Each cloud of rows lies close to a flat space through zero, with a little noise off it, and is much wider in some directions of that space than in others. After each cloud: how many dimensions does that space have?

[[  1  -3  12  39  18 -18  24   4  -7   2 -15 -10  -7   1  10  -3  14 -10
   -9   5  -6  -8  28   8 -18]
 [  3   4  -7 -13  -2  11  -1  -7  -3   4   2   3   7   4   1 -11  -5   0
    7  -3  -6  -4  -5 -11   6]
 [  2   3  -2 -12  -7   7  -8  -2  -1   2   6   3   3   1  -4  -4  -3   5
    7  -2   4   4 -10  -3   7]
 [  4   5  -4  -2   3   7   6  -6  -6   9  -5   1   5   0   2 -13   1   0
    9   1  -9 -12   7 -10   0]
 [ -5  -6   4   1  -4  -5  -5   4   5  -4   1  -2  -2  -2  -2  10   1   4
   -6   0   6   8  -3   8   2]
 [  2  -1   2   8   3  -1   7   3   0  -2   0   1  -4   0   2   4   2   0
   -2   0   0   2   1   3  -4]
 [ -3  -5   4   8   3 -12   0   6   7  -7  -1  -4  -6   0   0  11   2  -2
  -10   3   7   8  -1   7  -3]
 [  1   1  -5 -10  -7   8  -6   2   3   0   4   4  -1   3  -2   1  -7   4
    2  -2   2   4 -10  -2   3]
 [  0  -1   3  -1  -1  -4  -8   2   3  -7   5  -1  -2  -2  -5   7  -2   1
   -2  -2   9   4  -5   7   2]
 [  0  -5   6  15   9 -11  10   4  -3  -1  -8  -3  -5  -2   2   4   8  -5
   -8   1  -1   0  11   5 -10]
 [ -1  -8  13  20   8 -16   3   9   4  -7  -1  -5  -7  -2   3  10   7  -4
  -13   5   3   6   6   8  -9]
 [  6   8 -14 -29 -10  21  -5 -12  -4  10   1   6   9   2  -1 -16  -9   7
   21  -6  -7  -8  -9 -17  13]
 [ -4  -4   7   3  -2  -5  -6   5   6  -7   4   1  -3   0  -2   9   0   3
   -7   3   7   6  -4   9   2]
 [ -2  -2   5   8   3  -7   1   5   0   0  -3  -4  -3  -1   2   2   5  -2
   -4   1   1   0   3   4  -2]
 [  0   2  -1  -4  -4   1  -5   0  -1  -2   1   0  -2  -1  -3  -1  -5   0
    2   1   2   0  -4  -2   4]
 [  0   3  -7 -20  -9  13 -14  -2   4   1   7   4   3   1  -4   0  -7   7
    6  -5   5   5 -17  -3  11]
 [ -2  -1   3  -2  -5  -3 -10   3   5  -4   4   2   2  -1  -4   8  -3   2
   -4   0   5   5  -7   5   3]
 [ -2   2  -6 -19  -8  11 -11  -3   3   1   6   2   2   1  -6  -4  -6   6
    8  -1   1   4 -15  -4  10]
 [  2   7  -6  -3   4   6  10  -8 -11   9  -6   2   9   0   4 -16   2  -2
    8   1 -11 -11  12 -11  -3]
 [  4   3   3  24  16  -5  28  -4 -17  10 -15  -5   4   0  11 -15  13 -11
    3   1 -16 -18  31  -7 -16]
 [  1   4 -11 -23 -13  16 -12  -5   1   1   5   6   5   1  -4  -4  -7   6
    9  -4  -1  -1 -14 -12   7]
 [  0  -3   6  16   6 -10   8   3  -1   0  -3  -4  -4  -2  -1   4   3  -3
   -7   4   1   1   7   8  -8]
 [  3   7  -5   2   8   7  13  -9 -14   9  -9  -2   4   0   5 -16   2  -4
    9  -3 -13 -13  16 -10  -7]
 [  0  -1   3  -1   1  -1  -1   0  -1   1  -1   1   0  -1   0   1   1   0
    0   2   3   1  -2  -1   1]
 [ -2   6 -13 -41 -21  19 -29  -6   9   0  15  11   8   2 -12  -1 -16  11
   12  -7   8   7 -32 -10  20]
 [ -5  -4   0  -3  -5  -3 -13   4  10  -6   5   2  -3  -2  -4  12  -5   2
   -6   2  10   8 -13   8   5]
 [  3  11 -19 -45 -19  29 -24  -9   4   6  13  15  10   2 -11  -5 -18  11
   18 -11   2   4 -30 -15  22]
 [  0   2 -10 -26 -13  14 -16  -2   5   3   9   9   7   2  -6   1  -9   8
    6  -6   4   4 -21  -6  11]
 [  3   4  -1   5   4   4  13  -7  -8   8  -9  -1   3   3   7 -13   2  -5
    5  -4  -9 -13  12  -8  -4]
 [ -3  -2   7  15   5  -7   7   4   0  -3  -1  -5  -5  -3   4   2   4  -4
   -8   2   1  -2   6   8  -5]]
 | 2

[[ -6  -8  11  10  -4 -11   8  -1  12  -3  -2  -7  11 -11   1   6   3 -14
    2 -11 -14   1   0   9  11]
 [ 12  11   2 -23   4  21  -8  -1 -23  -1  -4   4  -7   7  10  -6  -6   8
   10   8  21   0  -3  -4 -20]
 [ -8  -7  -6   2   3  -3  13  -2   4  -2   7  -7  -3 -10 -13   6  -3   9
   -7   8  -9   0   4   1  10]
 [ 10   5 -12 -31  11  31  -2  -3 -30   2  -1  13 -19  12  12  -8  -7  19
   -3  18  30   9  -3  -5 -36]
 [ -6   2   2  26  -7 -17   5   0  24  -1   4  -8  15  -6  -2   6   5 -14
    3 -20 -21 -13   9   7  21]
 [  1 -14 -10 -20  14  21   2   0 -28   9  11   1 -28   5 -18   2   5  19
  -14  24  18  11  -8  -1 -18]
 [ -9   2  18  26  -7 -28  -4   3  30 -16  -7  -9  17 -10   8   5   5 -24
    9 -28 -31  -9  11   4  22]
 [  7  -4  -3  -1   3   6  -5  -3 -11  -2   0   8  -6   2   2  -5  -2   3
   -5  12   4   4   1  -7  -4]
 [  1  -1  -2 -12   5   6  10   1  -3   2   3  -4 -11  -7  -9   4  -2   3
   -3   7   0  10   2  -5   0]
 [ -8 -15   0   8   5 -17  18  -4  10   6   4 -10  -5 -18 -23   3   8  -2
  -12   6 -20   2   5  -3  17]
 [-12 -13   1  13  11 -14  17  -3  15   9   4  -7  -2 -18 -18   0   4  -2
   -9   3 -24   0   6   0  18]
 [ -7   1   6   2  -3  -6   0   8  11   1   1  -2   7   2   2  -3  -2  -7
    9  -8 -10  -8  -2   0   6]
 [ -1   5   4  -1  -9   2   3   1   2  -6  -4   7   8   4  15  -7   4  -3
    7  -4   4   2   2   3   2]
 [  0 -13  -7 -18  15  19   3  -3 -26  13  18  -1 -29   0 -17  -5   3  26
  -13  25  14  11 -10  -5 -14]
 [-11 -14   3 -12   1   8   9   0  -4  12  -1  -3 -11  -6  -9  -3   8   2
   -9   5   1   9   5  -7   2]
 [ -6 -20 -12  -8  17   1   6   1 -11  10  13   0 -18  -5 -18   3   3  14
  -12  13   2  10   2 -14  -4]
 [ -2  -6   0   9   1 -14   3   7   0   4   5  -5  -4  -3  -3   0   1  -4
   -5   1  -7  -1   5   1   5]
 [-12 -17  -3  13  11 -10  12  -1   5   4  10  -5  -7 -16 -18   3   2   8
   -6   1 -13   4   6   3  16]
 [  9  19   8   4 -16   0 -14  -1   9 -25 -11   0  20  18  21   2   5  -9
   15 -19   3 -12  -4   0  -4]
 [ 13  15  -6 -28   1  27 -13  -7 -24   0  -8  16  -9  19  17  -2   0  13
    9  11  37   1 -11   1 -23]
 [  3   5   3  -1  -4   2  -6   0   1  -1  -1  -2   4  -2   4  -6  -1  -1
    6  -3   0  -6   1  -4   0]
 [ -8  -8   4  21  -5 -15   4   9  18  -4   3 -13   8 -13  -6   9   5 -13
    2 -13 -15   0   0   2  27]
 [ -5   1   0  12   1 -15   1   3   8  -1  -2  -3   1  -2   0   0   2  -9
    6  -1 -13   0   7   7   9]
 [  2  16   9   2 -16   0 -12   4  -3 -13  -6   6  12  10  22   0  -2  -7
   11 -11   5  -5   1   4  -2]
 [  8 -16 -18 -41  26  43  10  -2 -54  18   7   7 -42   7 -27  -8  -1  42
  -27  45  42  15  -3  -7 -41]
 [ -2  13   7  10 -13   1  -3   1   8  -6  -8   2  18   8  10   2  -2  -4
    8 -15  -7  -7   2   6   7]
 [  1  -2  -2  -2   3   4   0   2  -5   6  -3  -5  -1  -4   1   2  -3  10
   -2   2   7  -4  -3  -5  -4]
 [  1 -11  -2 -14   8  10   4  -3 -12   8   7   1  -8  -4  -8   0   2   9
  -13  13   4   4   2  -5  -6]
 [-19  -7   6  24  -2 -10  -2  -6  14  -3   3  -8   1 -14 -10   8   7 -13
   -1  -5 -15   0   8  -6  21]
 [  0   0   1   2  -4  -3  -5   3   2  -1   0  -3   2   5   4   0   2  -6
    1 -10  -1  -4   2   2   2]]
 | 2

[[-20  25   0  -5  23   4   5  19  -7 -12  10   9   6  12  24   2  -6 -25
    6   5  -6  21  12  -5 -18]
 [ -8  10  -4  27  11  -1  11  12  -3 -13  -3  10   3   9   6 -31  -2  -3
   -4  16 -10  18 -10   4 -29]
 [  6  40   5 -11  -4  11  -9  10   6 -19   3  22   7  17   7  10  -7 -20
   -2   2 -13   3  10 -17   0]
 [ 10  -1  10  -6   3   3   1  -4  -8  -9  -5   6   2   2  13   6  -8  -1
    5   3  -5   0   0  -9   0]
 [ 20  -5   8  10  -5   6  -6 -16  -4 -27   6   6 -16 -20   6 -14   4  20
   -8  12   9  -4  21  -1  11]
 [ 37  23   0 -21  12   0 -16   7   7 -22  -7  22  10   6   7   4  -5  -8
   -7   7 -34   1   2 -32  -7]
 [ 14 -16  15 -47  -8  19   7  10  -4  18 -17   2   8   7 -20  28 -12 -13
   24 -10 -14 -21 -11 -10  25]
 [ 18  -7  18  -8  -3   0   5 -16   0  -4   1   3  -4   3   5  -2  -6   0
   10  -3  -1 -10   0   9   8]
 [-11   5   9  14 -26  17  -6  -5   1  -1  16  -8  -5   0  -3   2  -3  12
    0  -1   3  -6   5  13   9]
 [ -4  33 -16   5  13  -4  -9  14   9  -9   9   3   7   5   1   7   4 -14
  -12  -3  14  16  21  -8   5]
 [ 23 -10  21 -26   1   3   3 -16 -16 -19 -11  27  -7  -8  13   7  -9  -7
    8   8   2 -10   8 -10  17]
 [-11 -29   4   4 -10 -13   5 -26  -5  12  -3 -13 -15 -11   8   2  10  16
    3  -8  20 -10  -3  14   3]
 [ -9 -23  -2 -17   6 -18   8 -12  -7  13 -17  -3  -7  -4  11  11   8  -1
    7  -8  14  -5  -7  -2  -2]
 [  8  -2   2  -9 -11  11  -2   9  -2   5  -6  12   7  -1 -20   5  -9  -5
    1   3  -6  -8  -8  -3  15]
 [  0  28 -10  30   6   1   0  10   1 -13  11   2   5   1  -7  -4  -3  -5
  -13   1  35  17  22   6  18]
 [  3 -33  -3  -1 -13 -18  -1 -26  -9  12 -24  -7  -9 -14   5  22   8  20
   -3  -9  30 -15  -7  -8  16]
 [ 11  -5  23  -2  -4  -3   6 -20 -12 -17   0  31  -5  -3  13 -14 -11 -10
    1  12   1  -4  -2  10   4]
 [ 13   9   0  -5   8   7   1  13   9   5   4  -7  10   9 -12  -4  -5  -5
    4  -2 -17   0  -5   1  -2]
 [  2 -16  -1  17  -2  -3   1  -1  -8   5   3  11   2 -15 -21 -19  -7   1
  -13  11  13   1  -5  18  13]
 [-10  -6  12 -16   7  -8  16  -9  -4 -10 -13  15 -12   9  21 -17   9 -11
   15   5 -15  -2  -9   0 -29]
 [ 33  24   8  -6  18   7 -12   7   5 -23  17  17  10   1   3 -14 -12  -9
   -7  12 -29   7  11  -6  -2]
 [-24  17 -15  22   4  -1  -6  16  -1  -1  10   3   5   0   1  -5   0  -4
  -14   7   5  18   3   1 -11]
 [ -7  24 -19  10  30  -7  -2  24   5  -1   6  -8  14  11  11   2   0 -11
   -7  -1  -5  26   6 -13 -19]
 [  5   2   5  33   2  -6   9 -18 -14 -20  -2   4  -8  -5  18  -2  -4   9
   -7   4  45  10  16   5  14]
 [ -8 -32  18 -19  -6 -27  11 -36 -20   4 -19  31 -12  -9  20   0   1 -11
    4   2  17 -13 -14  10   1]
 [  6 -18  19 -32   7 -12   5 -30 -21 -16  -8  27 -18 -16  31  12   0 -10
    7   2  20  -9  16  -4  14]
 [ 20  -2   0 -37   1  -1 -18  -4   9   2  -5   1   2  -3   3  21   4   2
    1  -6 -29 -13  -1 -24   0]
 [  8  19   5  13 -18  10  -5   0   8  -5   2  -1   5  13  -5   4  -5   5
   -2  -3  -2  -4  -1  -2   6]
 [ 21   4  -6 -25  22 -13 -13   3  10   0   6   6   6  -8  -5  -3   3 -10
   -9  -1 -19   0   5  -7   0]
 [ 22  14  -7  29  -6  17 -15  19   7  -3   4 -11  18   6 -14  -2 -14  20
  -14   9 -28   6 -11 -14  -7]]
 | 11

[[-23  -5   4  -1 -15  -5  -1  -8 -17 -14  -7  -2 -16   4 -22   7 -11  -3
   -2 -13  11   7   6  28  -4]
 [ -9 -12   2  -6   7   5  -4  21  -7   5  -6   6   7 -14  -5  19  13  -2
    4  -4  -7   5   7 -21 -15]
 [  8  12   5   4 -14   8  12  -5  -5 -24 -18   5 -33   3 -20  -6  -7 -13
  -14   8  13   2 -12  12  15]
 [ -3   3 -18   2  -9   1  -1  -1   1  12 -19   8   6 -14  22  -3  26  -5
    8   2  33 -12  -4 -13  10]
 [-10   1  -3 -13  -2  -7   5  -5  -2 -19  13 -10 -14  11 -20  -7 -15   8
   10 -10  -6 -12   7  13  -8]
 [ -7  -5 -15   7  12 -42  -6  17 -16   5 -12  21  10 -15  -1   9  -2   9
    4  -9  -6  -3  -7 -31  -2]
 [ -5 -13  14  -6  -7   5 -12  -6  -1   6  10 -12  -2   3  -8  14 -17 -23
   14 -12  -2  22  16  -9   5]
 [ -8  -2 -10 -22   9  24 -14 -22   4  -3  -7 -13  13   3 -10 -11 -17  -6
  -12  22  19  -1  -7   0 -20]
 [  3  -1  11 -12  -3  -7  -7   0 -12  -2  14   6  10   8 -13 -24 -15  11
    8   6 -10   0   4   0 -24]
 [  5   1   2 -12   2   7   8 -25  -1  -6   2  -9   8   3  -3   3 -11   1
   40   8  -1   6  -4 -18 -19]
 [  8 -21  18  -2  -9  14  11 -27   3 -18 -11  -9  -1   8   9  11 -15 -14
   14 -14  -5 -17  -9  11  -1]
 [ -3  14  -9  14  12 -16 -21  28   5  11   2 -10 -25  -1   2  -2  -8 -21
  -21   5   3   4   8  15  10]
 [  1 -22 -16 -22  -6   1   0   8  15   5  -2  -2  -8  -9  10 -10  29  -9
   15 -15  -9 -13  19  -2  12]
 [ -7  -9  12  -4  -5  -7  12  25   4   6  -8 -16 -18  -5  12   0 -17  -3
  -27 -18  -1 -20  17   5 -13]
 [ 10   7  -8  -3   4  15   6   7 -11   6 -29  -4   8  -7   2 -22  19  -9
   -3  27   3  15  10   4  10]
 [  6   5  -9  -7  19  -9  -8  10 -21  17  11 -11   3   4  18   9 -12  35
   -5  -2   2   6  -9   1 -14]
 [-20   8   6  18   7  11 -24  -2   6  -7  -1 -23  -7   9   2   0 -17 -12
  -18  -2  16  -1 -16  18  -3]
 [ 17  -2  -8  14   6  12 -19   4  -4   1  -4   7 -21 -12  -8  -9  -2   4
    7   6  -6  -2  -2   9  34]
 [  6  10  11  -6  31 -33  -9 -22   8  -3 -10  17   7   9 -36   4   6   0
   14  -9 -33   2  24 -17   7]
 [  2  -8  -9  13 -20 -36   1   7 -19  -8  12  -6 -18   7  18  -1  12 -12
    7   0   0  23  13   7 -17]
 [-23 -11  -5   0   9   6  -6  12  -7  -4  -1 -38  -5  10  -2   2  -5  -2
   -5  -9  -5  19   8  15   6]
 [ 10  -4  -8  11  -6  32   1 -10 -22   0 -14 -10  -2  -1 -12   0   9 -12
    4   7   9   9   5  -1   7]
 [ -3 -12 -12   6 -11 -10  14   5  -3 -12   0  -9 -21  12  11  -2  13   2
   -1  -1  13 -24  15  10   9]
 [ -9 -15  -8   8  21  -8  -7  12   2  -1  -1 -17   8   9  -2  26  -1 -14
   -8  -4  -7  13  -4 -34  10]
 [  3  -5 -11  -4  -4   0  -8 -12  -6  -8 -21  18   6 -28  12   3  28  -8
   -9   9   3   1  25 -13   9]
 [-22  -8  26  -3  -1   6  -3   4  -7  -1   3 -16   0  12 -15   2  -5  35
   -9  -1   7  42 -13 -15 -27]
 [  0  -2  -3  -6   1   7  13  18   8  -4  -8   0  -5 -15   5   2   9  -3
   -2   4 -14  -6   0   4 -12]
 [ -8   3   2  -8   5   4   0  -4 -12 -14  -9 -13   7  17   6   0  18 -12
   -8  -8   8  -7   6   8  11]
 [-18  -2  15 -10  31  -4  -6  -2  19 -10 -18 -12 -11  11 -14  15  -6   0
   -4   6  -5  -4   9   8  12]
 [-25 -18  11  -3   3  -9   1  13   1   3  -5   0  -6  10 -27  16 -11  -6
   -5 -15  -7 -12  10  24 -21]]
 | 22

[[  4   3  -2  25 -20 -15  -9  24 -34   5  14 -14 -15 -16   2   5  12  -1
   -8  -7  46   8 -19   1 -18]
 [-17  10   5 -16  -8  -4 -24  24  29 -17   8  17  18 -17 -23  -2 -18  12
   15  -1 -18  31  -1   2   1]
 [  4   1  -1   9   2  16  -4 -14  15   3  12  -7  -6   2  10  -5   7  -8
    2  10 -14  -5  -4  -9   3]
 [  0   0  -2   4 -12  -7  -3   7  -5   0 -14   1   0  -6 -15 -14 -10  -1
   -4 -13  -4  13   5   5   0]
 [-14   2   0 -22  20  -8   2  -4  14 -32  24   9   8  18  -5  36   2  -2
   -3  -1   7  13  15 -21  15]
 [ 12 -12  17  16 -17  14 -22  18  10  -8 -10  -4   6 -24  14 -20   0  -4
    4   6   6  11 -12   8  -9]
 [  6  -8   6  18 -18   0   0  11   1  -4  -7  -6   5  13  12  -7  14  -3
   -2  16 -14   1 -12  -2  13]
 [-10   2   4  -6   7   4  -7   3   0  14   0  -3   8   0  -4  10  -3   9
  -12   4 -10  -7   7  -7   8]
 [-14   0  -4  -3 -23 -25   6  12 -20  -2 -12   6 -15 -18  -2  -5 -24  16
    7  -4   0  22  -7  11   2]
 [ -5  11   8  -1   9  15   0  -1  15   2  -9   2   3  -9  -8   5 -11  -2
   -9  -9 -17  -5  16 -13   5]
 [-20  24 -27  -7   3 -25  14  30 -37  -4  10   3 -15 -11   5  26  -2 -10
    2 -30  53  -8  -2  -4 -11]
 [ 33 -22  14  22  -9  24 -24   7  31 -28   2  -1  20  -6  15 -22  20 -19
    1  -1  13   1 -11  -6  -1]
 [ 11   6  24   7   7  32   4   4  34  -5   7  -4   4 -17  18  16  -7  -2
    6   8   1  -8  -4 -23   6]
 [  7  -7 -16   2  -1  11  -3   2 -10  10 -20  -9   3  10   3 -21   5 -18
   -3  -9  -4 -13   3   1   3]
 [-17  22 -26  -2  -5 -25  18 -25 -16  17   8  -1  -7  12 -26  -2 -14  15
  -10 -11 -12 -13   5  -9   0]
 [  1   5   1  -6   0  13  13  24   4  18 -14  -8   1   3  -7   8  -7  11
    5   4  -7 -19  -5 -13  13]
 [-16  36   9   9  -7 -12   8   4  -1  16   1   6  16   6 -16  10  -6   4
    0   9 -27  12   0   5  -5]
 [  6 -17  -2 -19  15   8   6  -9  11  -3   1 -10   9  15   6  -7  -4  -5
    4   1  13  -4   1   0  11]
 [  2 -17   1  -4  -6  -3   1  16  -8 -15   5  -3 -11  -5  12  16  15  10
    3   4  14 -12 -13  -3   0]
 [ -3  14 -19   2  17  19  -6 -34   3  14   8   7  -8  16  13   1   5  -1
   13  26 -10 -26   5 -18  -8]
 [-22  17 -11  -7   1   7 -21   3   8  -8   4  10 -10 -24  -4   3 -25   2
    5  -7  -1  13  13 -18  -4]
 [-14  17   4   3  -4 -30  13  -3 -11  -1  11  12   0   3   1  12   1  12
    0   8   2   6  -5  17  -8]
 [ 16  -9  23   9 -11  -5  11   7  14  -2   6   2  11  -3   5   7   1   7
    1   7 -12  13 -17   6  15]
 [  1 -12   2  10 -10  -2   0   3  -4   2  -3  -4 -15 -12  18  -7  -5   5
   -4   5   3   1  -7  -1  10]
 [ 10   1  14  19 -17   8 -18  24  11  -7   0   0  20 -19   6   1  -2  -7
   -6  -5   4  13 -12 -13   6]
 [  2   3  20  16  -2  -7   9   2   3   2   8   0 -12  -7  -1  14  -1  15
  -12   7   8   5   1  -5   6]
 [ 12 -13  21  10   4   8   8  25   6  11  -9   0  -6  -3  26   5   7   3
    4  19  10  -3  -9  10  15]
 [ -4  -7  -7   3  -3   1 -11  10   7  -2  10  -5  -5   3   8 -14  18  -4
    3   7  -8  -2  -7  11   1]
 [  0  -5  15   9  -4  -4 -22  -7  13  14  12   3  23   5  -6 -13  11   2
  -11  16 -37  21  -5  21   3]
 [  2  -4 -14  -5  -6   7 -15  28   5   3   1  -6   0 -12 -14  -9  -5  -6
    4 -18   3   8  -5  -7   7]]
 | 17

[[ -4   2  -8  11  -6   4  11  -6  -8   8  -7   4  19  -1 -13  -5 -14   6
   13 -20   3   5   2 -33  -3]
 [  6  12   6  -8   9  -3 -15 -15  23  -2  14   1 -19   6  10  -1   2  -7
  -10  32   8 -31   0  27  10]
 [ 15  17  -2   3   7  15  -3 -20  -1  14 -12  -7  26  -6  -6 -15 -13   9
   18   3   5  -7  10 -26   0]
 [  0   0  -7   3   4   0  -5   0  -2  -5   5  -3  -6   5  13  -2   9   4
    6  12   2  -2  -7   3  -2]
 [  1   5  -8  12   2   7   4  -5 -13   5  -8  -7  22  -4  -1 -20  -3  10
   22  -3  -1  10   2 -29  -9]
 [ 18   9  22 -19  13   5  -3 -12   2  -1  -6   0  17  -7  -8  -8 -12  -9
   -4  -2 -10   4  14 -12  -1]
 [  3  -4  -3   5   4   1   0   6  -5   1  -1   0  -2   1   7  12   5   9
    5  -3   8   3  -6  -3   1]
 [  3  -4  23 -19   5 -10  -7   5   8 -15  12   5 -14   1   6   3   6 -18
  -20   9 -12   3   6  20   1]
 [  0  -3   8 -10  -1  -2   0   5  -1  -5  -2   2  -1  -2  -4   2  -1  -8
   -9  -5  -8   9   3   6  -1]
 [ 14   5  26  -8  10   4  -3   3  -5  14 -16  -8  26 -15  -4  -8  -7   0
    3  -3  -6   7  21  -9  -8]
 [  0  -9  34 -23   8 -20  -9   3  14 -22  26  13 -27   6  13   8   8 -26
  -27  12 -12   1   4  27   1]
 [  0  -1 -14  -7   1   4   0  -2  -4 -20   8   0 -11  10   4  -7   8  -5
    3   3 -10  11 -13  -5  -1]
 [  7   5   3 -19   0   9   3   6 -17 -16 -12 -12  21  -7  -9 -35  -2 -13
    2  -3 -33  37   8 -11 -13]
 [-11  -6 -16  16  -7  -2   5   8  -7   4   0  -1  -3   5   3   4   5  12
    9  -6   7   2  -8  -3  -2]
 [ -3 -10 -18  -9  -7   2   3   3   1 -20   7   4 -27  10   0  17  10  -6
  -11  -8  -4   8 -19  12   7]
 [  5  10  -9   0  -1  10   1 -16   8   8  -6   1   4   0 -11   2 -11   2
    3  -2   8 -14  -2  -5   7]
 [  8  -4  10  -1   7  -1  -4  -1   5   7  -1   5  -5  -1   6  26   4   5
   -5  -1  15 -12   0   9   6]
 [  7   3  -1   5   5   6  -3  -6   0   9  -5  -1   3  -2   0  13  -1   9
    6  -1  12  -9   0  -5   2]
 [ -7  -1 -11  10  -6   1   5   2  -8  -4   1  -2   4   2   2 -12   2   5
   11  -2  -3   8  -3 -14  -5]
 [  4  -3  32   9  11  -9  -2  -1   3  24  -1   9  14  -7   3  22  -8   8
    0  -7  20 -16  14  -9  -1]
 [  7   5  10  -8   4   2  -3  -5   3   1  -3   0   8  -3  -5  -4  -6  -5
   -4   2  -4  -2   7  -1   0]
 [ 12  -7  17 -16  13  -3  -6   2   2 -14  11   8 -17   5  12  24  10  -7
  -11   2   1   5  -6  10   4]
 [  4  -8   8 -16   7  -5  -2  -1   3 -23  13  11 -18   9   4  14   7 -11
  -12  -3  -7   9  -8   5   5]
 [  3  -2  35 -13   5  -9   1   4   2   3   0   4  11  -9  -6   1  -9 -15
  -15  -9  -9   6  19   0  -3]
 [-15 -15  10   4 -12 -13   7  16   4   7   1   8  -9  -2  -8  21  -1  -4
  -17 -17   3  -2   2  16   3]
 [ -5  -4 -34   7 -10  12  10   6 -17 -11  -9  -7   1   5  -5  -2   5  10
   15 -16  -5  22 -17 -17  -3]
 [ 13   5  -8  -4   5  14  -2 -10   1   4  -9   0   2   1  -4  14  -3   7
    5  -5   9  -7  -5  -7   6]
 [-12 -12 -14   8  -6  -8   1   2  15  -6  17  12 -38  15   8  36  11   3
  -11   1  19 -20 -21  23  13]
 [ 27  20  15 -25  15  18  -4 -13  -7   0 -20 -12  33 -13 -12 -24 -12  -7
    8   0 -18  16  17 -21  -7]
 [ -4  -9 -34  13   2   0  -3  -8   4 -17  22  10 -39  22  19  31  19  14
    7   7  23 -14 -36   4  13]]
 | 7
